The same things were measured in two ways. Each way mixes the same 11 hidden numbers, adds some noise and spreads widely along 6 directions of its own, which tell nothing about the thing.
In the rows, 128 means zero.
Some things both ways: the first way, then the second way.
[ 58 101 127  67 106 138 120 135 131 144 105 145  89 105  95 164 177 146
 121 148 122 185]
[158 160 168 126 103 125 142 122 125 107 150 142 132  79 112 140 136 145
 152 113 124 110 121 119 130]

[154 147 141 126 174 107 149 132 109 121  77 121 140 130 131 109 116  76
 126 163 152 115]
[151 130 142 159 145 102 123 125  82 135  99 146 143 147 153 120  71 123
 133 180 124 146  98 134 166]

[139 143 151 156  91 152 205 133  93 107 101 105  97 156  91 147 131  87
 131  65 141 156]
[164 136 141 130 139  86 188 139 142 148 141  93 141 128 134 183 167 130
 107 144 102 119 137 114  95]

[106 129 149 130 120 116 117 145 124 115 140 181 113 109 111 134 143 158
  96 168 141 169]
[122  84 144 148 119 119 110 138 172 138 127 135 139 144 176 147 110 159
 157 126  88 136  64  96 109]

[116 100 175 108 146  30 122 140  85  94 126 119 141 135  87 112 110  89
 184 116 112 113]
[113 137 152 128 163 151 133 111  76 118  83  80  94 150 147 137 106  98
 105 174 184 105 143 138 126]

[109 167  93 128 162 153  88 122 142 192 155 146 114  76 123 126 140 138
 108 172 127 121]
[146 140 157 140 136 124 164 162 128 150  86  93  97 117 157 139 136 108
 129 126 106 114 105 102 144]

[135 122 171 142 178  87 175 139 167 104  89  75 172 100 122  80 116 100
 157 136 132 100]
[157 130 176 176 113  88  72 104 122  95 154 144 227  97 122 139 150 131
 145 128 135 157 193 131 102]

[149 115 143 137 133 128 122 132  80 100 141 139 105 151  98 113  97 103
 117  75 114 123]
[144  93 127 129 164 115  79 109 182 116 169  97 103 131 179 166  60 143
 161 100 123 130 100 114  45]

[117 128 147 139 125 106 193  83  84 117  96 104 121 125  48 121 151  68
 153 135 104  68]
[121 131 109 126 120 103 133 121 157 113  89 113 143 106 185 118 103 118
 177 117  84 184  99  89 175]

[145 153  87 144 139 160  92 152 118 151 154 147  58  98 184 139 128 186
 122  81 129 153]
[132 119 167 125 109 150  97 143 168  88 145 132 142  96 111 133 131 155
  98 115 106 146 142  78 100]

[161 153 150 109 154 123 152 145 122 107 163 158  51  95 151  81 102 166
 121 104  49 128]
[136 112 168 144 112 174 129 143 130  99 150 152 109 164  90  89 126 167
 132 117 172  62 181 152 117]

[114  94 144  98 117  67 106 143 106 135 124 144 135 141  82 140 146  74
 135 185 108 191]
[103 121 133 113 159  63 131 152 202 134  55 107 149 123 153 153 115  72
 144  99 120 162 102 122 114]

[131  77 155 126 126 114 148 150 109  93 107 146 110 161 143 134 118 181
 159  83 121 132]
[157 148 159 106 116 145 154 130 128  82 159 118 108 106  92 147 124 152
  90 135 144 117 149 116 101]

[131 106 115 128 154 116 108 105 119 137 135  93 136  99  97 106 132 113
 143 153  84  84]
[134 129 121 126 134 131 121 122 156 109 168 105 103  94 170 165  89 117
 136 116 149 138 151 136  82]

[132 186 104  92  88 109 152 123  78 130 133 154  74 132 124 124 153 173
  97 107  94 220]
[140 104 131 144 155 154 169 116 175 165 161 117  77 161 128 173 105 169
  93 179 104  65 133 138 103]

[113 124 165  89 150 121 127  93 106  98 109 182 169 145 124 120  91 167
  99 159 103 116]
[162 158 154 148 166  81 151 171 122 138  87 108 149 155 101  99 188 139
 188 113 103 126 117 113 162]

[146 148 195 116 129  57 156 114 127  36 100 102 177 122 117  81 115 102
 139 107 120 116]
[146 124 163 114 123  84 183 144 133 120 155 128 175 137 101 151 159 125
 108 170 146  98 156 149  81]

[118 156  90 100 154 167 111 142 134 170 114 126  89 116 147 130 137 151
 114 125 153 118]
[126 152 149 113 124 119 163 104 107 125  58 113 120 107 154 126  94 102
 124 170 100 136  85  95 189]

[148 148 100 139 152 148 112 120 165 135 137  93 112  90 165 123 109 130
 125 124 115  84]
[131 159 162 117 108 127 189 152 122 122 132 130 124  98 118 154 162 108
 117 157 158  93 141 144 119]

[187 148 118 215 140 132 174 107 111 118 122  83 122  95 140 108 129 110
 155  90 104 107]
[122 148 134 121 142 145 163 115 104 144 125 110  80 114 142 169  90 126
 119 131 155 114 104 163 147]

[123 122 187 149 132 113 178  95  97  48 105  94 164 123  56  93 115 113
 130 102 132  44]
[105 131 124 123 112 108 100  83  78  95 104 128 174 124 166  89 129 146
 213 129 116 170  94  78 175]

[187 171  93 134 150 162  50 118 116 111 129  95 127 104 189 113 112 105
 121  83 135 112]
[117 109 136 132 165 108 135 112 139 161 137  84 125 107 196 188  52  91
 111 185 126 142  88 165 108]

[ 54 127 115  63  99 106 124 120 109 169 143 147  81 146  63 167 136 103
 136  94 107 162]
[114 125 154 164 139 187 115 104 107 151 158  81 110 109 168 118 142 138
 144 187 117  91 164 115 138]

[100 120 154 108 118 118 115 113 125  88 144 134 108 108  98 125 129 134
 137  85 107  86]
[ 76 118 144  92 117 137 170 112 135 132  89  81 116 105 190 138 109 101
 158 162 124 117  68 124 157]

[129 120 138 144 115 124 140 135 128 120 125 123 136 151 130 158 105 128
 142 118 144 117]
[ 78 123 123 115 132 172 148  93  70 131 118  97 110 138 160 115  96 141
 135 188 147 130 107 140 183]

[122 100 140 162 159 118 135 140 156 129 142 128 172 126 126 100 105 208
 129 155 135  92]
[108 117 139 113 107 131 135 131 144  99 130 107 158 113 140 136 158 140
 104 148 110 161 146  73 113]

[100  79 153  92 152 169 147 151 139 128 109 143  96 137 131 160  85 141
 124 146 125  92]
[110 129 141 105 102 137 163 132  87  92 140 118 153 128 132 107 130 137
 132 167 157 143 136 137 148]

[ 89 125  53 124 179 159 168 105 117 252  99 100  88  89  93 151 146 110
 126 183  92 153]
[131 167 132 113 122 176 139 121  86 107 181 129  96  71 105 117  78 140
 101 144 149 137 163 147 160]

[115 127 130 127 106  37 130  72 107 116 137 107 167 114  69 124 150  86
 167 163  74 105]
[153 157 134 163 147 121 105 149 192 112 142 115 112 104 124 146 181 136
 182  68 132 120 184 114  94]

Other things, the second way, with their names:
Z_127: [125 125 104 154 125 143 186 164 183 163 165 125  98 125 159 176 161 160
 138 156 102 120 125 137 127]
Z_35: [126 138  90 112 160 100 185 143 212 160 100 103  77 134 145 166 131 128
 149  97  87 120 109 107 131]
Z_898: [ 59 108 115 103 111 157 158 124 128 127 114 141 129 145 145  94  99 160
 167 159 126 138  77 142 196]
Z_308: [ 89 125 119 103 148 112 166 140 175 126  67  98 114 137 150 145 117  89
 121 134 141 139 129 134 136]
Z_381: [ 95 140 119 138 133 161 193 134  97 157  72 101  92 163 149 109 169 137
 130 185 115 103 132  98 202]
Z_327: [137 128 131 178 167 105  73  72 100 139 141 122 144 130 181 156  99 137
 201 151 140 130 113 143 119]
Z_466: [114 145 118 109 162 116 164 118 149 130  94  94  76 139 144 141 102 117
 192  89 161 100  96 168 143]
Z_921: [ 92  87 107  98 154 117 190  90 144 158  86  57 104 177 187 154  95 120
 130 154 114 106 102 128 137]
Z_603: [137 140 128 132 140  86 164 112 110 135  76 115 147 140 155 142 122 104
 128 175 108 143 116 105 160]
Z_706: [128 132 146 146 135 139 139 169 141 140 112 139 131 119 117 102 107 140
 116 147  97 148 120 132 182]
Z_494: [131 112 131 155 111 148 124 158 128 128 208 147 161 117 132 124 140 187
 118 167 101 159 146 119 127]
Z_614: [162 153 177 135 129 163 161 121  81 135 171 122  97 122  91 145 133 189
 130 163 128  79  94 144 147]
Z_487: [135 129 146 156 144 155 154 107 139 161 123  92  95 121 162 189 118 152
  99 190  85 119  97 117 150]
Z_932: [122 114 139 170 148 164 138 160 124 155 122 127 105 163 142 132 130 179
 130 191 104 126  86 124 167]
Z_225: [ 79 123 137 111 131 129 108 159 173 106  82 115 159 106 131  99 125 124
 134 109  97 195 114  97 172]
Z_838: [199 158 172 150  79  94 192 199 130  97  66 181 147 149  87 115 184 143
  89 141  94 124 134  56 154]
Z_829: [ 90 101 115 129 134 134 138  89 135 160 117 127 109 134 194 150  58 136
 161 162 112 121  62 143 157]
Z_212: [120 152 152 126 146 101 133  99  97 151 112 137 150  83 144 114  54  98
 167 160 115 135  79 172 199]
Z_136: [120 124 120 126  94 140 215 151 187 129 131 111 124 125 145 156 160 140
 108 173 101 124 152 131 150]
Z_681: [109 103 146 154 140 124  81 129 140 123 134 136 151 126 168 144  93 131
 150 152 139 151 105 139 111]
Z_887: [116 126 157 138 122 131  82 108 171 110 125 146 153  78 139 126  83 130
 145 128  98 152 116 114 147]
Z_46: [177 179 151 140 135 106 160 191 151 124  94 132  91  93 110 144 145 106
 130  83 123 128 126 110 133]
Z_138: [149 122 140 137 132 134 124  98 154 125 172  86  95 113 173 173 131 152
 182  94 130  93 119 121  75]
Z_106: [126 109 164 124 102 129 134  86 156 110 174  94 168  94 144 188 146 163
 115 148 105 138 129 118  94]
Z_2: [170 123 148 185 121 120 130 145  97 139 139 148 138 153 155 141 146 160
 128 183 106 120 119  88 120]
Z_908: [161 109 148 181  98  91  83 130 149 100 178 188 206 135 127 140 149 184
 171 118 114 155 143 118  97]
Z_416: [141 105 128 136 143  91 156 158 168 145 143 100 154 137 152 166 132 132
 102 150  96 157 129 118  99]
Z_252: [111 103 147 154 128 175 109  98  86 132 149  99 124 137 169 115  96 152
 129 168 134 119 142 134 147]
Z_854: [138 128 130 130 144 122 103  99 214  96 111  97  99 105 152 167  94 124
 141  80 112 138 146 100  95]
Z_74: [105 117 135 139 141 130 173 114 121 167 100  97 126 141 167 135 117 118
 137 178 110 109 113 146 173]
Z_205: [ 82 126 102 164 165 128 147  78 122 192 126  83 138 112 203 202 112 107
 118 227 112 153 130 163 159]
Z_197: [121  85 157 110  84 126 137 189 135  96 195 151 205 130 102  87 147 179
 101 149 105 166 136 108 108]
Z_101: [173 145 164 126 152  75 163 174 199 128 103  94 130 125  96 135 171 101
 150  45 124  95 173 135  92]
Z_114: [170 151 108 109 126 105 129 135 189  83 156 118  99  93 130 146 114 131
 138  58 118 146 166  80  78]
Z_590: [118 126 119 136 147 167 145 153 100 136 126 123  86 149 139  83  79 143
 133 144 139 124 133 147 182]
Z_928: [138 156 164 155 141 103 143 141  93 145  67 110 160 129 123 117 191 116
 144 149 106 128 135  89 171]
Z_285: [168 166 124 148 125 111 209  94 101 148 148 105 107 127 153 192 169 144
 150 188 124  85 131 131 132]
Z_214: [ 81 130 153 108 150 112 105  92 162 114  58  72 149  96 164 134 124  83
 164 121 118 149 111 102 142]
Z_189: [128 155 159 135 102 122 146 140 122 126 127 148 170  82 109 147 166 143
 105 160  98 155 129 102 161]
Z_596: [ 87 128 105 156 123 138 116 104 132 152 123 120 154 100 177 123 139 149
 176 136  82 177 127 111 201]
Z_32: [149 117 125 138 129 141 122  95 121 115 180 113 118 123 156 146  78 152
 122 144 128 129 155 128 106]
Z_926: [111 137 180 121 119 127 136 124 131 135  47 109 120  98 157 142 125  78
 113 135 118 106 101  84 138]
Z_424: [134 167 149 153 133 132 161 119  77 149 143 126 138 108 114 154 159 131
 116 178 145 113 160 156 157]
Z_357: [141 163 142  94 110 108 143 122 117  92 142 113 125  65 139 144 139 105
 146 106 136 136 130  84 100]
Z_981: [107 129 160 172 120 156  72  90  97 115 124 134 155 105 164  99 126 142
 200 161 129 123 124 119 168]
Z_904: [ 84 142 134 132 121 140 200 112  83 172  83 109 126 123 162 139 119 113
 129 201 125 122  95 165 222]
Z_274: [202 142 137 168 142 128 147 120 133 125 154 100  84 143 147 186 126 165
 134 121 121 106 135 123  97]
Z_432: [161 138 134 161 152 136 144 142 165 144 151 121  99 130 122 157 138 140
  97 147 110 105 182 117 106]
Z_400: [133 121  96 100  91 108 180  98 169 101 167 145 127 115 161 165  87 152
 144 148 116 137 113 124 116]
Z_108: [145 123 132 161 141 117 124 161 207 135 152  85 126  99 171 178 175 118
 135 111 101 136 172  94  68]
Z_163: [149 134 103 163 150 124 136  95 147 150 142 125  88 136 179 180  98 160
 176 142 106 122  96 126 135]
Z_196: [125 135 126 133 153 159 138  92 106 137 146  98  81 120 157 161  84 139
 119 170 139 114 120 141 137]
Z_964: [117  79 134 120  90 150 187 172 168 130 151 112 116 153 177 148 137 160
 105 164 101 121  96  98 101]
Z_423: [149 118 138 122 133 125 186 133 149 144 144  61  93 135 171 202 167 133
 107 143 120  96 125  95  60]

Some of these things the first way, each followed by its name:
[122 104 110 121 143 129 113 130 126 147 125 130 146 141 134 124 121 184
 127 147 122 134]	Z_196
[141 128 130 120 101 146 121 121 130  99 139 163 115 130 160 152 117 177
 103 151 107 137]	Z_898
[132 156  94 108 122 149 104  93 114 125 119 116 152 108 133 121 145 184
  93 179 118 108]	Z_163
[106  75 117 122 136 191 146 130  95 137 123  97  65 129  63 129 127 116
 120  72 103  99]	Z_357
[134 135 126 168 185 157 172 151 165 179 142 130 118 119 135 109  77 149
 122 129 129  95]	Z_252
[102  85 141  76  71 149 160 142 129 101  89 118 107 162  87 160 165 131
 117 169 135 136]	Z_400
[134 150 126 116 109 155 142  99 150  81 103  80 177 137 137 114 123 176
 114 127 145  59]	Z_285
[135 145 103 148 147 173 167 124 173 171 114 110 126 109 158 141 117 147
 117 161 128 117]	Z_904
[146 154 164 145 117 102 159 130 135  71  92 108 145 103 136 130 141  95
 123 165 158 126]	Z_908
[150 175  67 129 157 175 130 124 119 207 116 158  64 111 180 162 121 118
 105 151 115 166]	Z_706
[158 175 166 196 154 134 205 109  99  91 112 132  97  90 126 121  94  87
 119  86 125 102]	Z_197
[105 144 113 117 125 119 184 102  92 143  86  83 104  97  93 146 153  94
 139 125 103 160]	Z_424
[ 91 113  97  97 141 124 156 145 113 200 134 131  65 121  86 136 145 149
 140 151  90 157]	Z_854
[ 83 110 149  88 144  87 137 108 128 110 117 131 118 118  88 123 122 118
 139 118 107  95]	Z_981
[100  85 156  69 142 134  95 130 103  97 123 173 145 131 111  95 133 230
 103 145  94 155]	Z_928
[148 123 135 132 125 138 148 108 122 119 140 125 117 131 119 131 101 109
 129 129  77 103]	Z_466
[138 154 152 117 103 104 154 128 119 133 144 136  95 123  90 128 139  54
 144 108  81 171]	Z_101
[117 101  89 128 143 144 172 107 121 171  92  84 155 146 108 136 116 154
 120 158 104 143]	Z_205
[110 146  98 131 140 130 117 123 139 159 120 154 146 119 168 131 138 238
 119 146 144 151]	Z_487
[162 111 110 175  75 143 170  98 127 121 124 129 129 173 138 176 122 128
 128 140 111 119]	Z_127
[162 145  72  96 142 230  85 141 155 165 100 124  88 143 195 148 117 108
  83 105 138 172]	Z_212
[125 135 109  83 130 211 148 144 112 156 131 152  47 131 136 137 115 166
  86 103  87 160]	Z_74
[173  84 158 131 159 159 146 193 163 108 103 188 109 180 195 104 108 223
 112 169 163 104]	Z_838
[ 91  93 118  63 139 122  95 127 106 185 127 194 118 134 100 155 142 142
 112 239  83 180]	Z_590
[136  92 107 176 132 146 150 140 164 184 152 123 126 176 112 155  87 105
 137 132 127 102]	Z_108
[131 135  99 164  63 100 173 121 141 186 132 130 164 191  77 169 147  89
 118 202 139 189]	Z_35
[ 59 139  98  75 120 128 121 152 117 200 141 124  48 124  85 190 123  66
 139 100 136 172]	Z_214
